There are 10 hidden switches. A switch that is on adds its own fixed numbers to the row, and there is some noise. The rows also spread widely along 12 directions, which tell nothing about the answers.
Known rows, each followed by its switches (1 for on, 0 for off):
.42  .08  -.22  .05  -.12  .03  -.11  .04  .03  .13  -.30  .00  .14  -.22  -.54  -.15  .00  .21  .06  -.36  .09  .16  -.26  .34  -.10  .03  -.43  -.11  .08  -.27  .16  -.06  .14  .25  -.16  -.33  .20  -.05
1 1 1 1 1 1 1 0 1 0
.10  .21  -.13  .20  -.06  -.01  .13  .14  -.23  .07  -.11  .34  -.09  -.26  .12  -.03  -.06  .53  -.03  -.13  -.08  .18  -.10  .18  -.17  .35  -.09  -.14  .15  .02  -.17  -.13  .08  .08  -.21  -.14  .28  -.10
1 0 1 0 1 0 1 1 1 0
-.11  .07  -.07  .12  -.20  -.15  -.11  -.12  .04  .01  -.07  .17  -.18  -.07  .12  .11  .45  .50  .01  -.10  -.34  -.13  .27  .14  -.04  .26  .23  -.62  .13  .00  .05  .17  .00  .01  .09  -.06  -.16  -.02
0 0 1 1 0 1 0 1 0 1
.10  .30  -.19  -.18  .20  .16  -.04  -.01  .27  .02  -.28  -.17  .20  .00  -.42  -.12  .10  .02  .06  -.07  .10  .18  -.16  .31  .15  -.05  -.33  -.04  -.08  -.04  .24  .07  -.08  .13  -.04  -.09  .04  .13
1 0 0 0 1 0 1 0 1 1
-.01  .17  -.15  -.19  .26  .05  .03  .02  .07  .10  -.02  .10  .07  -.11  -.10  -.11  -.20  .27  .08  .08  .03  .14  -.22  .09  -.04  .07  -.03  -.01  -.05  .03  -.12  .18  -.11  .07  -.01  -.08  .20  .03
0 0 0 1 1 0 0 1 1 0
.01  -.02  -.14  .02  .05  -.04  -.20  -.19  -.25  .31  -.07  .57  -.24  -.11  -.02  -.10  .20  .41  .02  .03  -.19  -.05  -.04  .01  -.05  -.03  .08  -.36  .00  -.05  -.12  -.12  -.25  -.25  -.12  -.05  .17  -.17
0 1 0 0 0 0 1 1 0 1
.09  .18  -.26  -.11  -.19  .00  -.16  -.36  -.31  .47  -.05  .26  -.06  -.21  -.03  .13  .17  .25  .17  -.09  -.11  -.04  .07  .15  .00  .24  -.35  -.41  .36  -.02  -.02  .24  -.08  -.05  .13  .02  .21  .01
0 1 0 1 1 1 1 0 0 1
-.13  .28  -.10  -.04  .12  .11  .04  -.03  -.14  .23  .01  .38  -.07  -.19  -.19  .00  -.13  .40  .13  .02  -.22  .03  .01  .23  .04  .04  -.09  -.25  .21  .08  -.21  -.06  -.14  -.03  .01  -.21  .34  -.06
0 0 0 0 1 0 1 1 1 0
-.09  .23  -.21  -.04  .16  .00  .07  -.22  -.10  .21  .04  .34  -.18  -.14  .10  .02  .00  .38  .01  .20  -.10  .04  .02  .09  -.04  .09  .09  -.17  -.04  -.02  -.15  .14  -.11  -.10  -.15  .01  .07  -.06
0 0 0 1 0 0 1 0 1 1
.13  .22  -.09  .07  -.25  -.02  .28  -.06  .13  -.32  -.19  -.27  .12  .14  .10  -.04  .11  -.31  -.04  .18  .21  .14  .02  -.12  .15  .31  -.17  .27  -.15  .16  .04  .09  -.01  .32  .07  .15  -.29  .34
0 0 0 1 0 0 0 0 1 0
.15  .15  -.12  .17  -.27  .03  .08  -.16  .10  .08  -.25  .11  -.06  -.18  -.35  .03  .07  .26  .09  -.19  -.13  .17  -.02  .13  .08  .01  -.17  -.12  .09  -.05  -.03  -.16  .11  .28  -.12  -.33  .12  -.02
1 1 0 1 0 1 0 1 1 0
-.06  .17  -.09  -.28  .49  .00  -.19  -.09  .19  .26  -.12  .07  -.23  .14  -.30  -.31  -.14  -.11  -.09  .21  -.02  -.05  -.09  .03  -.06  -.02  -.10  .06  -.19  -.05  -.02  .20  -.24  -.03  -.01  .07  -.04  .24
1 0 0 1 1 1 1 1 0 0
.11  .14  -.16  -.24  .13  .00  -.20  -.21  .01  .18  -.34  .02  -.11  .15  .04  -.23  .36  -.07  -.03  .09  .15  .06  -.17  -.08  .00  .21  -.23  -.06  -.15  .03  .08  .19  -.31  -.16  -.02  .27  -.08  .23
0 1 0 1 1 1 1 1 1 0
.09  .08  -.21  -.21  .41  .03  -.10  .10  -.12  .23  .14  .20  .04  -.16  -.26  -.28  -.33  .21  -.02  .09  .09  -.03  -.26  .29  -.22  -.01  -.04  .01  -.07  -.23  -.09  .16  -.10  -.06  -.13  -.06  .19  -.06
0 0 0 0 1 0 1 0 1 0
.03  .12  -.17  -.03  -.06  -.08  .05  -.16  .14  -.03  -.11  .01  .08  -.14  .05  .10  .06  .26  .11  .01  .02  .08  -.02  -.01  -.02  .27  .00  -.27  -.06  .03  .03  .38  .01  .23  .10  -.02  -.06  .16
0 0 1 1 1 0 1 1 1 1
.05  .13  -.04  -.12  .02  .06  -.05  -.06  .07  .16  -.31  .13  -.03  -.07  -.11  -.07  .14  .31  .13  -.15  -.01  .26  -.29  .00  .13  .11  -.14  -.12  .05  .14  -.04  -.04  -.16  .06  -.01  -.10  .29  .05
1 1 0 0 1 1 0 1 1 0
.05  .03  -.09  .04  -.06  -.14  -.04  -.16  .08  -.06  -.16  .04  -.34  .00  .29  -.09  .37  .14  -.17  .07  -.05  .02  .11  -.11  -.06  .19  .31  -.10  -.13  .01  -.02  .05  -.08  -.04  -.19  .23  -.29  .07
0 1 0 1 0 0 0 1 0 0
.30  .08  -.23  -.05  -.10  .01  -.23  -.20  .18  .12  -.27  -.20  .13  -.19  -.29  .09  .34  .20  .13  -.17  .00  .06  .01  .25  .06  -.02  -.27  -.29  .10  -.15  .32  .20  .10  .09  -.08  -.05  -.05  -.07
1 0 0 0 1 0 1 1 0 0
.06  .23  -.14  .22  .00  .04  .17  -.09  -.05  .03  -.14  .40  -.21  -.06  .05  -.05  .05  .30  -.06  .12  -.13  .11  -.01  .06  -.01  .08  .04  .01  -.11  .03  -.16  -.19  -.08  .00  -.27  -.11  .08  -.06
0 0 0 1 1 0 0 0 1 1
.04  .31  -.11  .01  -.01  .08  .09  -.08  .02  .05  -.21  .10  -.06  -.03  .05  .03  .00  .06  .04  .07  -.07  .10  .05  -.05  .10  .23  -.28  .01  .10  .24  -.05  .08  -.07  .12  .05  .03  .11  .11
0 0 0 1 1 0 0 1 0 1
-.08  .22  -.09  -.12  .21  -.02  .08  .23  .10  -.04  -.13  .18  .17  -.13  .14  -.06  -.10  .53  .11  -.01  .09  .26  -.31  .03  -.05  .36  -.02  -.22  -.12  .17  -.06  .23  -.07  .12  .08  -.10  .21  .09
1 0 0 1 1 0 1 1 1 1
.07  .11  -.17  .05  -.16  -.14  .06  -.14  -.11  .07  -.03  .25  .18  -.16  .16  .14  .05  .39  .16  .07  .03  .06  -.11  -.04  -.05  .35  -.06  -.35  -.10  .00  .00  .35  .03  .13  .10  -.06  .02  .09
1 1 0 1 1 0 1 0 1 1
.25  .03  -.05  .05  -.16  .05  -.11  .13  -.02  .02  -.30  .01  -.06  -.15  -.13  -.17  .06  .12  .03  -.33  .11  .16  -.18  .09  .01  .18  -.29  -.07  .18  .08  .04  -.13  -.04  .25  -.02  -.04  .19  .06
1 0 0 0 1 0 1 0 0 1
-.09  .12  -.31  -.25  .20  -.12  .05  -.20  .10  .13  .09  -.04  .18  -.23  .31  .20  .09  .55  .13  .17  .10  .20  -.20  .10  -.13  .37  .22  -.35  -.17  -.05  -.01  .76  .04  -.05  .05  .10  -.01  .09
0 0 0 0 1 1 1 1 1 1
.04  .37  -.24  -.06  -.09  .01  .14  -.27  .15  .11  -.09  -.07  .15  -.27  .00  .33  .10  .42  .22  .02  -.09  .18  .06  .21  .12  .15  -.11  -.25  .09  .01  .11  .37  .19  .16  -.03  -.09  .04  -.04
1 1 0 1 1 0 0 0 1 0
.09  .45  -.25  .07  -.04  .11  .23  -.11  -.09  .07  -.15  -.03  -.13  -.07  -.11  -.06  -.08  -.13  -.13  .00  .01  .11  .16  .24  -.02  .23  -.39  .16  .15  .02  -.01  -.09  .11  .24  -.16  .02  -.01  .16
1 0 1 1 0 0 1 0 0 1
.15  .19  -.20  -.20  .14  .03  -.16  -.16  -.12  .23  -.23  .03  -.10  .10  -.08  -.21  .28  .00  -.04  .05  .11  .05  -.18  .08  -.03  .13  -.28  .01  -.02  -.08  .11  .03  -.20  -.13  -.12  .17  .04  .06
1 0 1 1 0 1 0 0 1 0
.19  .07  -.15  -.06  .15  -.07  -.22  .19  -.05  .06  -.15  .05  -.12  -.14  .12  -.30  .10  .31  -.15  -.10  .07  -.03  -.09  .18  -.31  .32  -.01  -.17  -.01  -.11  .06  .19  .01  -.04  -.25  .15  -.05  -.03
0 1 0 1 1 0 1 1 1 0
.17  .16  -.10  .33  -.29  -.05  .20  -.21  .09  -.04  -.25  .19  -.15  -.15  .10  .21  -.04  .15  .07  .08  -.08  .12  .15  -.21  .06  .18  -.17  -.02  .01  .20  -.10  .11  .08  .28  -.07  -.09  -.01  .08
0 0 0 1 1 0 1 1 0 1

New rows, each followed by its switches (1 for on, 0 for off):
-.21  .33  -.09  -.13  .29  .07  .03  .07  .07  .21  -.04  .20  -.29  -.10  -.25  -.27  -.13  .28  -.11  -.10  -.19  .11  .01  .34  -.08  .08  .08  -.12  .10  -.04  -.19  -.18  -.07  .06  -.14  -.19  .15  .07
1 1 0 1 0 1 1 1 0 0
.11  .15  -.17  .17  -.10  -.01  .15  -.24  .21  .08  .00  -.02  -.25  -.35  -.09  .18  -.14  .31  .02  -.07  -.16  .12  .18  .17  -.04  -.05  .17  .00  .15  -.08  -.13  .10  .24  .30  -.25  -.16  .02  -.09
0 0 0 1 1 0 0 0 0 0
.04  .14  -.22  -.03  .22  -.03  -.04  -.04  -.11  .26  -.13  .28  -.25  -.15  -.01  -.19  -.02  .42  -.10  -.04  -.01  .13  -.16  .13  -.22  .22  -.03  -.12  -.02  -.12  -.12  .05  -.03  -.03  -.26  -.04  .19  -.03
1 0 1 1 0 1 1 1 1 1
-.07  .09  -.08  -.05  .25  .00  -.06  .19  -.16  .10  -.03  .46  -.21  -.03  .01  -.29  .01  .37  -.05  .03  -.04  .07  -.21  .10  -.08  .04  .15  -.11  -.08  .01  -.22  -.30  -.31  -.18  -.10  -.08  .22  -.10
0 0 0 1 0 0 1 0 0 0
.13  .07  -.17  .09  -.12  -.03  .11  .00  -.20  -.09  -.10  .24  .15  .01  -.02  -.11  .23  .18  .02  .06  .12  .15  -.23  .09  .01  .15  -.05  -.09  -.17  -.06  -.05  -.17  -.17  -.04  -.05  -.10  .04  .02
0 0 1 0 0 0 1 0 1 0
.01  .11  -.08  -.07  .20  -.03  -.09  -.02  .16  .20  -.09  .14  -.10  -.18  -.25  -.09  -.35  .29  .05  -.04  -.06  .02  -.10  .07  -.12  .12  -.11  -.18  .03  -.02  -.07  .34  .04  .27  .02  -.17  .16  .10
1 0 0 1 1 1 1 1 1 1
.19  -.10  -.16  -.31  -.01  -.05  -.11  -.04  .14  .05  -.16  -.24  .15  -.13  -.09  -.10  -.04  .09  .11  -.16  .29  .23  -.37  -.10  -.03  .22  -.12  -.09  -.03  .03  .05  .40  -.03  .28  .18  .03  .11  .19
0 1 0 1 0 1 0 1 0 1
.04  .21  -.05  .22  -.12  -.08  .11  -.16  .09  -.05  -.10  .16  -.12  -.01  .01  .06  .00  .10  -.01  .18  -.16  -.08  .17  -.03  .02  .18  -.02  -.11  -.09  .04  .02  .17  .06  .22  -.03  -.03  -.18  .12
1 0 0 1 1 0 0 0 1 1
.08  .17  -.18  -.15  .17  .15  -.11  .12  -.15  .16  -.04  .05  -.11  -.17  -.25  -.30  -.06  .16  -.12  -.18  -.02  .02  -.06  .39  -.13  .10  -.19  -.04  .27  -.12  -.03  -.10  -.01  .03  -.19  -.01  .21  -.08
0 0 0 0 0 0 0 1 1 1
.11  .06  -.14  -.12  -.01  -.05  .00  .09  -.02  .01  -.19  .07  .16  -.03  -.21  -.25  -.06  .12  .04  -.15  .18  .17  -.34  .04  -.08  .33  -.26  -.13  -.10  -.02  -.01  .10  -.07  .26  .13  -.14  .13  .23
1 1 1 1 0 1 1 1 1 1
-.03  -.04  -.05  -.13  .15  .01  -.09  .14  -.05  .11  .09  .20  -.02  -.22  -.17  -.16  -.32  .31  .07  -.15  -.05  .03  -.20  .14  -.10  .11  .07  -.19  .15  .03  -.18  .10  -.09  .18  .12  -.15  .30  .01
0 0 0 0 1 0 0 1 0 1
-.11  .16  .03  .09  .02  -.08  .03  .23  -.03  .01  -.07  .41  -.06  -.07  -.01  -.10  -.16  .42  .04  .01  -.20  -.03  -.01  .00  -.08  .30  -.02  -.35  .02  .17  -.15  .08  -.07  .10  .14  -.21  .15  .02
0 1 0 1 0 1 1 1 0 1
.00  .27  -.26  -.21  .18  .13  .02  -.21  .06  .26  -.15  .06  -.11  -.05  -.38  -.23  .02  -.06  -.06  -.04  .02  .15  -.06  .23  .03  -.04  -.21  .01  .01  -.10  -.07  -.07  -.14  .05  -.10  -.10  .08  .18
0 1 0 1 0 1 1 1 0 1
-.03  .42  -.14  -.09  .15  .06  .01  .01  .15  .05  -.17  -.02  .14  -.02  -.22  -.02  -.06  .13  .07  .07  -.09  -.03  .11  .22  .04  .19  -.35  -.20  .03  .07  .16  .30  .02  .17  .10  -.06  -.03  .15
1 0 0 1 1 0 1 1 1 1
.13  -.05  -.01  .27  -.16  -.17  .00  -.05  .14  -.07  -.13  .21  -.01  -.04  -.27  .05  -.05  .22  .06  .04  -.15  -.06  .02  -.05  -.01  .05  -.02  -.22  -.15  -.05  .01  .09  .06  .24  .05  -.31  -.08  .01
1 0 1 0 0 1 1 1 0 0
.25  .19  -.27  -.08  .26  .01  .00  .20  -.07  -.01  -.24  .11  .15  .03  .03  -.29  .08  .18  -.10  .01  .24  .23  -.39  .13  -.17  .26  -.26  .08  -.28  -.09  .11  .00  -.09  -.05  -.17  .03  .10  .04
1 0 1 1 1 0 1 0 0 1
.07  .07  -.16  .23  -.08  -.09  .09  -.17  .11  -.10  -.11  .29  .03  .03  -.12  .01  .25  .17  -.03  .18  -.14  .00  .10  .06  .04  -.03  .13  -.21  -.31  -.08  .03  -.02  -.10  .00  -.07  -.18  -.22  .06
0 0 0 0 1 0 1 1 0 1
.04  .08  -.02  -.12  .08  -.03  .03  .21  -.23  .15  -.02  .18  -.12  -.20  .09  -.23  -.37  .24  -.02  -.19  .15  .18  -.34  .03  -.21  .48  -.13  -.01  .19  .09  -.27  .09  -.06  .24  .05  -.01  .38  .15
1 1 1 0 1 1 1 0 1 0
-.14  .37  -.19  .01  -.05  .00  .17  -.44  .07  .21  -.08  .12  -.15  -.07  -.07  .18  .09  .15  .07  .15  -.16  .07  .19  .08  .12  .13  -.10  -.20  .03  .03  -.05  .19  .00  .15  .01  -.08  -.05  .18
1 0 1 1 0 1 1 0 1 1
-.03  .13  -.11  .04  .09  -.08  -.01  .04  -.25  .12  -.01  .50  -.14  .08  -.01  -.24  .14  .28  -.07  .05  -.15  -.02  -.12  .14  -.12  .18  .12  -.20  -.10  -.09  -.17  -.22  -.26  -.20  -.01  -.12  .09  .02
0 1 1 1 1 1 0 0 0 0
.11  .17  -.16  -.05  -.04  -.03  -.12  -.07  -.12  .18  -.09  .07  -.06  -.04  -.10  -.09  .07  .05  .00  -.03  -.02  -.07  .06  .16  -.09  .26  -.26  -.15  .15  -.01  -.02  .15  -.06  .04  .08  .02  .01  .13
0 0 0 1 1 1 1 1 0 0
-.03  .10  -.24  -.06  .04  -.04  .07  -.14  -.38  .23  .21  .37  .01  -.15  .08  .00  -.10  .28  .02  .19  -.07  .00  -.06  .09  -.10  .22  .02  -.13  .07  -.03  -.20  .13  -.09  -.08  .02  -.01  .18  -.05
0 0 0 0 0 0 0 1 0 1
.10  -.19  -.06  .08  .02  -.13  .10  .04  .10  -.11  -.08  .22  -.08  -.12  -.09  -.20  -.21  .28  -.04  -.04  .15  .22  -.37  -.15  -.13  .12  .21  -.01  -.28  -.04  -.22  .04  -.08  .27  -.07  -.23  .12  .12
0 0 1 0 0 1 1 1 1 1
.08  .14  -.20  -.07  .13  .03  .00  -.34  -.07  .41  -.14  .33  -.29  -.16  -.05  .06  -.08  .36  .09  .07  -.07  .19  -.20  -.10  .02  -.02  -.13  -.02  .05  .04  -.15  .06  -.10  -.01  -.15  -.06  .37  -.10
1 0 1 1 0 1 0 0 0 1
-.05  .29  .05  -.08  .08  .05  .10  .18  .13  -.04  -.21  -.12  -.25  .00  .09  -.23  -.10  .05  -.12  -.15  .06  .22  -.11  .09  -.02  .36  -.08  .13  .13  .21  -.12  -.03  -.05  .27  -.04  .08  .08  .26
1 0 0 1 1 1 0 0 1 0
.02  .19  -.36  -.16  .14  .00  .04  -.26  .06  .23  .03  -.07  -.18  -.25  -.01  -.05  .17  .31  -.08  -.14  .03  .23  -.03  .41  -.15  .11  .16  -.16  .04  -.25  -.07  .19  .05  .02  -.22  .00  -.02  .10
0 0 0 1 1 1 1 0 0 1
-.07  .32  -.29  -.02  .29  .00  .28  .01  -.05  .11  .20  .32  .20  -.21  -.12  .00  -.32  .49  .06  .22  -.05  .18  -.16  .36  -.14  .08  .10  -.08  -.22  -.19  -.16  .14  .07  .04  -.14  -.31  .16  -.03
1 0 0 1 1 0 1 0 1 0
.02  .38  .00  .25  .02  -.02  .15  -.17  .07  .13  -.29  .36  -.28  .01  .18  .13  -.03  .23  .00  .32  -.18  .06  .05  -.18  .07  .22  -.18  .01  -.11  .24  -.08  .13  -.05  -.01  -.20  .03  .05  -.02
1 1 0 0 1 1 1 0 1 0
-.12  .20  .04  .04  .09  -.09  -.02  -.07  -.07  .15  -.06  .21  -.36  .07  .16  -.10  -.09  .00  -.12  .20  -.14  -.12  .15  -.10  -.08  .34  -.02  -.05  .04  .18  -.17  .16  -.14  .05  .05  .17  -.06  .24
1 0 0 0 1 1 1 1 0 0
.13  .22  -.20  -.14  -.08  .01  -.07  .05  -.52  .27  .05  .22  .13  -.03  -.15  -.26  -.05  .02  -.02  -.06  .05  -.10  -.12  .29  -.15  .43  -.49  -.15  .24  -.10  .00  .04  -.04  .03  .11  -.02  .19  .09
1 1 0 1 0 1 0 0 1 1
.03  .07  -.17  -.11  .28  -.11  -.05  -.28  .19  .15  -.05  -.01  -.32  .09  .03  -.14  .08  -.05  -.17  .25  .04  .01  -.03  -.04  -.11  .04  .24  .12  -.30  -.15  -.02  .26  -.10  -.01  -.17  .18  -.27  .20
1 0 0 1 1 1 0 0 0 0
-.05  .17  -.23  -.14  .13  -.06  -.10  -.02  .02  .05  -.03  .08  .05  .02  -.06  -.23  .40  .26  -.09  -.04  -.03  -.03  -.02  .41  -.14  .23  .12  -.43  -.17  -.26  .13  .18  -.13  -.12  -.03  .00  -.23  .14
0 1 0 1 1 1 1 0 1 1
.06  .06  -.08  .19  -.06  -.14  .01  -.05  .02  .03  -.11  .16  -.20  -.14  .12  .00  .05  .38  -.08  .05  -.09  -.01  .07  .02  -.16  .31  .08  -.21  -.05  -.03  -.02  .25  .12  .13  -.17  .00  -.10  -.01
1 0 0 0 0 1 1 1 1 1
.27  .24  -.23  .22  -.06  .04  .06  -.25  -.14  .27  -.20  .36  -.28  -.10  -.08  -.02  .04  .16  -.09  .08  -.15  .04  .05  .09  -.08  .05  -.25  .04  .04  -.08  -.07  -.09  .03  -.06  -.33  -.09  .13  -.13
0 1 0 1 1 1 0 0 0 1
-.16  .35  -.06  -.11  .00  .04  .26  .09  -.04  .00  -.09  .19  .10  -.05  .04  -.05  -.11  .19  .13  -.03  .03  .30  -.18  .02  .11  .33  -.14  -.07  .02  .26  -.22  -.09  -.17  .21  .22  -.15  .24  .28
1 1 0 1 1 0 1 1 0 0
.00  .36  -.19  -.02  .10  .07  .07  -.12  .28  .03  -.29  -.01  .00  -.18  -.03  .15  .15  .42  .09  .03  -.12  .13  .04  .13  .08  .09  -.10  -.29  .01  .10  .14  .26  .08  .04  -.15  -.05  .04  -.12
0 1 1 0 0 0 1 1 1 1
.04  .23  -.05  .24  .09  -.05  .19  -.05  .11  -.02  -.13  .26  -.24  -.07  .15  .08  -.11  .29  -.04  .21  -.18  .09  .02  -.08  -.01  .12  .11  .06  -.13  .12  -.11  .02  .04  .06  -.21  -.05  .04  -.08
1 0 1 0 1 0 0 0 0 0
-.03  .13  -.14  .18  -.09  -.02  .15  -.37  .16  -.03  -.14  .17  -.23  -.03  -.08  .03  .22  .07  -.05  .17  -.13  .06  .18  -.01  .11  -.07  .17  -.07  -.20  -.02  -.07  -.04  -.09  .09  -.21  -.05  -.23  .11
0 0 0 0 0 0 1 1 1 1
-.04  .12  .01  -.17  .38  -.11  -.10  .29  .32  -.11  -.14  -.19  -.07  .09  .00  -.31  -.10  .08  -.15  .01  .12  .00  -.18  .12  -.18  .30  .09  -.07  -.20  .00  .10  .36  -.06  .17  .01  .12  -.16  .23
1 0 1 0 1 1 1 0 1 0
-.03  .08  -.04  -.04  .17  -.08  .14  .10  .19  -.09  -.05  .11  .01  .01  -.05  -.15  -.18  .25  -.02  .12  .07  .16  -.27  -.04  -.03  .16  .13  -.01  -.30  .01  -.08  .18  -.05  .22  .01  -.15  .02  .13
1 0 0 1 0 1 0 0 1 1
.15  .04  -.30  -.08  .11  .04  .03  -.37  .02  .17  -.21  .19  -.01  .00  -.20  -.14  .31  .10  -.01  .07  .15  .28  -.31  .08  .04  -.09  -.02  .00  -.32  -.19  -.04  -.04  -.26  -.13  -.20  -.06  .04  .12
0 0 0 0 1 1 1 1 1 1
-.10  .23  -.06  -.20  .16  -.08  -.04  .27  -.04  .00  -.03  .03  .15  .05  .16  -.14  .02  .25  .05  .04  .08  .06  -.18  .13  -.10  .49  -.08  -.24  -.04  .11  .02  .27  -.12  .03  .28  .06  .03  .23
1 0 0 1 1 1 1 0 0 0
